There are 10 hidden switches. A switch that is on adds its own fixed numbers to the row, and there is some noise. The rows also spread widely along 11 directions, which tell nothing about the answers.
In the rows, 100 means zero.
Known rows, each followed by its switches (1 for on, 0 for off):
[72 122 91 88 92 91 111 127 123 73 122 118 121 89 107 122 65 114 94 112 129 97 132 113 115] : 1 0 0 0 0 1 0 0 0 1
[95 88 106 116 73 130 92 115 100 126 102 132 98 130 116 81 118 118 149 72 133 115 90 89 148] : 0 1 1 0 1 0 0 0 0 1
[88 99 76 91 100 95 124 91 119 83 93 77 113 77 93 90 116 114 104 107 118 96 85 109 100] : 1 0 0 0 0 0 0 1 1 0
[77 108 102 102 83 93 113 72 65 68 113 99 129 129 114 81 107 92 113 101 152 71 73 91 126] : 0 1 0 1 1 0 1 1 0 1
[101 133 96 117 98 92 89 97 106 86 91 43 152 107 93 105 99 106 107 144 132 69 106 77 94] : 1 0 0 0 0 0 0 0 1 0
[99 103 98 102 86 127 96 91 103 97 106 107 130 124 124 99 107 98 123 89 106 116 114 85 111] : 1 0 1 0 1 0 0 0 1 0
[92 114 117 92 76 93 89 127 106 68 114 118 160 105 84 101 86 105 102 104 122 95 113 106 111] : 0 0 1 0 1 1 1 0 0 1
[90 131 95 106 90 106 95 92 123 75 113 60 148 116 86 107 81 119 85 125 127 80 109 66 87] : 1 0 0 0 1 0 1 0 1 0
[74 110 98 117 65 123 129 72 145 103 105 88 103 123 110 84 87 130 94 111 128 86 86 45 85] : 1 1 0 1 1 1 0 0 0 1
[81 91 58 96 111 107 130 66 91 94 98 91 88 93 141 93 107 102 119 103 123 80 76 98 121] : 1 0 0 1 0 0 1 0 0 0
[82 112 113 92 70 107 96 97 92 67 114 104 141 126 93 87 119 102 109 80 132 99 93 96 119] : 0 0 1 0 1 0 0 1 1 1
[90 111 80 76 101 88 116 124 105 64 128 117 134 84 108 104 81 119 105 114 129 88 114 118 102] : 1 0 1 0 1 0 1 1 0 1
[71 131 105 94 75 87 122 102 115 67 111 80 147 104 97 90 111 105 89 94 129 76 108 80 116] : 0 0 1 1 1 1 1 0 0 0
[94 88 92 90 93 137 106 96 116 83 122 114 138 108 109 99 121 115 125 75 97 115 112 96 122] : 1 1 1 1 0 0 1 0 0 1
[129 80 109 100 101 117 74 77 94 77 125 90 152 117 66 78 106 108 116 109 115 94 67 83 100] : 1 0 0 0 1 0 0 1 1 1
[101 79 71 95 127 78 134 91 68 49 143 111 125 67 119 70 71 109 101 100 140 71 75 90 141] : 1 1 1 0 0 1 0 0 1 1
[107 72 101 103 82 84 115 132 94 77 108 166 132 59 99 84 66 112 107 105 121 109 96 124 108] : 0 1 1 1 0 0 1 0 1 0
[117 86 99 95 105 96 96 106 118 75 122 86 152 87 61 82 96 130 105 115 119 77 78 90 97] : 1 0 0 0 1 0 1 0 0 1
[110 108 97 117 103 92 98 121 92 105 114 116 109 102 108 96 61 111 108 118 157 81 90 78 126] : 1 0 1 0 1 0 1 0 0 0
[74 106 95 103 90 87 154 94 93 100 113 107 100 109 155 88 102 89 109 97 139 94 117 90 123] : 1 1 0 1 1 0 0 1 0 1
[90 86 74 102 112 122 105 87 90 81 141 110 90 105 118 87 77 121 104 82 133 91 84 72 144] : 0 0 1 0 0 0 0 0 1 1
[92 115 90 77 96 114 75 101 112 79 117 110 123 108 110 128 67 99 103 118 117 113 120 124 112] : 0 0 0 1 1 0 0 1 0 1
[112 92 87 109 112 119 79 83 99 101 108 64 125 105 88 82 126 110 134 105 108 85 78 83 134] : 0 0 0 0 0 1 0 0 0 0
[113 89 106 93 94 103 112 117 130 108 86 87 138 85 108 96 124 100 114 83 102 128 117 110 127] : 1 1 1 1 1 0 0 0 1 1
[70 94 125 97 65 88 141 118 137 88 111 130 113 89 92 90 79 108 68 73 127 113 107 93 121] : 0 1 0 1 1 1 1 0 0 1
[124 98 104 95 110 88 92 123 73 89 111 110 154 93 116 95 94 84 126 114 117 104 120 117 126] : 0 1 1 0 1 0 1 1 0 0
[77 87 79 101 77 132 95 106 107 70 139 139 126 113 88 83 121 148 146 71 117 102 94 105 131] : 1 1 0 0 0 1 0 0 1 1

New rows. What belongs after each?
[94 88 86 94 88 101 143 77 125 105 87 92 111 85 124 78 121 99 113 106 100 108 92 98 93] : 1 1 0 1 1 1 0 1 0 0
[94 106 120 107 68 79 123 99 81 102 75 113 139 111 120 84 127 73 124 115 129 91 96 111 95] : 1 0 0 1 1 0 1 1 0 0
[99 99 108 110 78 118 76 77 93 94 89 101 129 129 82 88 112 104 129 112 131 84 56 89 113] : 1 0 0 0 0 1 0 0 0 1
[62 126 95 81 90 71 112 111 73 65 99 107 128 108 135 119 85 77 101 100 145 87 118 135 137] : 0 0 0 0 1 0 1 0 0 1
[115 82 62 96 127 91 121 86 78 74 119 97 124 69 143 88 73 104 115 134 117 74 93 97 105] : 1 0 1 1 0 0 0 0 1 1
[66 93 90 108 67 92 160 61 105 84 86 99 101 103 128 72 92 108 86 103 141 78 62 72 88] : 1 1 0 1 1 0 1 0 1 1
[113 112 106 109 87 108 71 113 105 98 106 102 144 120 96 108 78 115 128 140 128 88 107 94 93] : 1 0 0 0 1 0 0 0 0 1
[84 119 111 121 81 78 123 147 107 107 118 125 115 96 115 100 86 110 108 105 154 98 139 99 136] : 1 1 0 1 0 1 0 1 1 1
[93 116 103 102 93 84 107 126 91 112 90 125 93 98 123 109 79 83 107 110 157 102 102 114 145] : 1 0 1 0 0 1 0 1 0 1
[73 117 102 106 53 136 102 83 134 113 94 119 102 137 102 102 110 113 113 97 118 112 96 82 92] : 1 0 0 1 1 1 1 1 0 0
[86 78 89 107 91 100 121 99 113 115 82 114 79 80 112 94 85 105 95 89 130 112 79 106 142] : 0 1 0 1 0 1 1 0 1 1
[72 101 78 95 93 106 105 92 94 106 82 103 83 105 136 107 101 93 122 99 126 100 91 119 140] : 0 0 0 0 0 1 0 0 0 1
[88 72 85 101 85 104 143 96 116 92 114 129 108 87 115 72 96 131 117 98 117 92 83 93 95] : 1 1 0 1 1 0 1 0 0 1
[93 105 108 126 81 114 101 126 117 114 112 100 111 113 96 83 102 133 124 98 143 88 100 65 131] : 0 1 1 0 0 0 0 0 0 1
[90 112 92 104 94 98 105 110 72 79 126 95 153 123 120 79 139 111 149 93 130 65 108 87 136] : 1 0 1 0 1 1 1 0 0 1
[92 103 93 110 91 121 76 107 99 119 100 124 91 129 118 117 71 102 117 96 137 115 101 102 143] : 1 0 0 0 1 1 1 0 1 1
[46 112 94 83 75 89 138 87 120 61 104 82 112 101 101 90 128 106 85 51 140 101 90 106 152] : 0 1 0 1 1 0 0 0 1 1
[109 91 104 104 87 117 75 68 75 92 84 85 148 128 116 95 112 82 127 113 106 95 85 101 106] : 0 0 0 1 1 0 1 0 1 1
[118 72 82 101 104 102 116 113 125 123 81 112 96 65 106 90 78 119 108 125 111 101 78 101 98] : 1 0 1 0 0 1 1 0 0 1
[100 104 98 110 91 97 74 90 95 101 84 104 94 110 95 109 30 99 78 132 156 90 59 90 119] : 0 0 0 0 1 1 1 0 1 1
[88 106 91 68 97 100 99 89 92 53 110 109 145 103 105 110 101 90 104 87 125 97 89 125 130] : 1 0 1 1 1 0 1 0 0 1
[110 85 107 100 97 102 110 131 119 106 127 103 119 92 78 74 119 128 112 78 122 99 97 86 131] : 0 0 1 0 1 0 1 1 0 1
[128 60 97 117 97 110 122 91 115 131 83 98 105 86 115 63 104 110 119 101 107 111 70 73 112] : 1 1 1 0 1 1 0 0 1 1
[107 58 78 101 113 107 115 80 91 84 134 129 94 84 93 69 86 120 111 90 128 78 45 87 135] : 1 0 0 1 0 1 1 0 0 1
[94 97 108 106 96 98 98 122 98 88 133 128 121 106 102 103 52 112 97 102 139 98 112 91 129] : 0 1 0 0 1 0 1 0 0 1
[99 71 70 98 115 110 130 63 100 91 125 85 96 92 133 70 83 112 105 110 102 79 78 67 104] : 0 0 0 0 1 1 0 0 0 1
[74 115 115 95 65 136 82 110 122 99 103 120 122 137 91 107 125 104 117 44 117 135 111 99 160] : 0 1 1 0 1 1 1 0 0 0
[57 95 107 86 82 76 147 97 89 85 96 125 86 100 137 91 101 74 90 60 141 106 92 116 148] : 0 0 0 0 1 0 0 0 0 1
[75 125 104 115 66 118 111 92 132 94 110 81 124 129 78 89 122 128 101 85 141 95 94 67 112] : 1 1 0 1 1 0 1 1 1 0
[79 100 95 84 76 126 94 86 120 59 114 124 145 107 73 101 103 116 109 92 98 103 88 107 93] : 1 0 0 0 0 1 1 0 0 0
[79 100 117 114 70 73 124 105 89 116 73 116 90 102 117 80 114 81 113 85 155 94 73 109 143] : 0 0 0 1 1 0 0 0 0 0
[130 72 94 99 125 104 112 84 77 93 118 120 122 85 140 101 48 77 95 127 110 94 96 84 105] : 1 0 1 1 0 0 1 0 0 1
[101 86 93 116 85 115 121 93 139 98 122 92 114 96 81 69 97 144 102 102 112 91 84 56 81] : 1 0 0 0 1 0 0 0 1 0
[85 118 96 92 89 86 109 105 112 94 75 73 131 102 105 109 108 98 106 117 131 87 99 113 107] : 1 0 0 0 1 0 1 0 0 1
[114 82 121 94 87 119 80 81 82 87 92 116 157 127 96 98 112 78 128 93 106 116 85 112 117] : 1 1 0 0 1 0 1 0 0 1
[129 103 100 109 108 106 64 103 106 104 111 91 128 107 85 108 64 105 105 131 139 104 92 95 129] : 1 1 0 1 1 1 0 1 1 1
[98 102 75 96 96 112 96 111 107 80 123 125 120 99 115 108 49 130 105 124 127 92 105 94 91] : 1 0 1 0 1 0 1 0 1 1
[71 115 98 96 84 135 102 57 114 82 125 90 109 146 115 104 99 98 98 76 126 98 92 62 132] : 1 0 0 1 1 1 0 0 0 1
[101 80 106 107 91 94 106 115 97 111 92 136 91 88 100 88 101 93 111 70 146 113 69 113 166] : 1 0 1 1 0 1 0 0 1 1
[73 97 82 101 76 108 129 101 118 74 116 153 94 85 104 98 56 126 86 90 145 104 81 93 113] : 1 1 1 1 0 0 1 0 1 0
[96 78 109 106 76 108 123 79 60 78 108 158 127 120 144 82 67 83 111 98 128 103 84 86 101] : 1 1 1 0 1 0 1 0 1 1
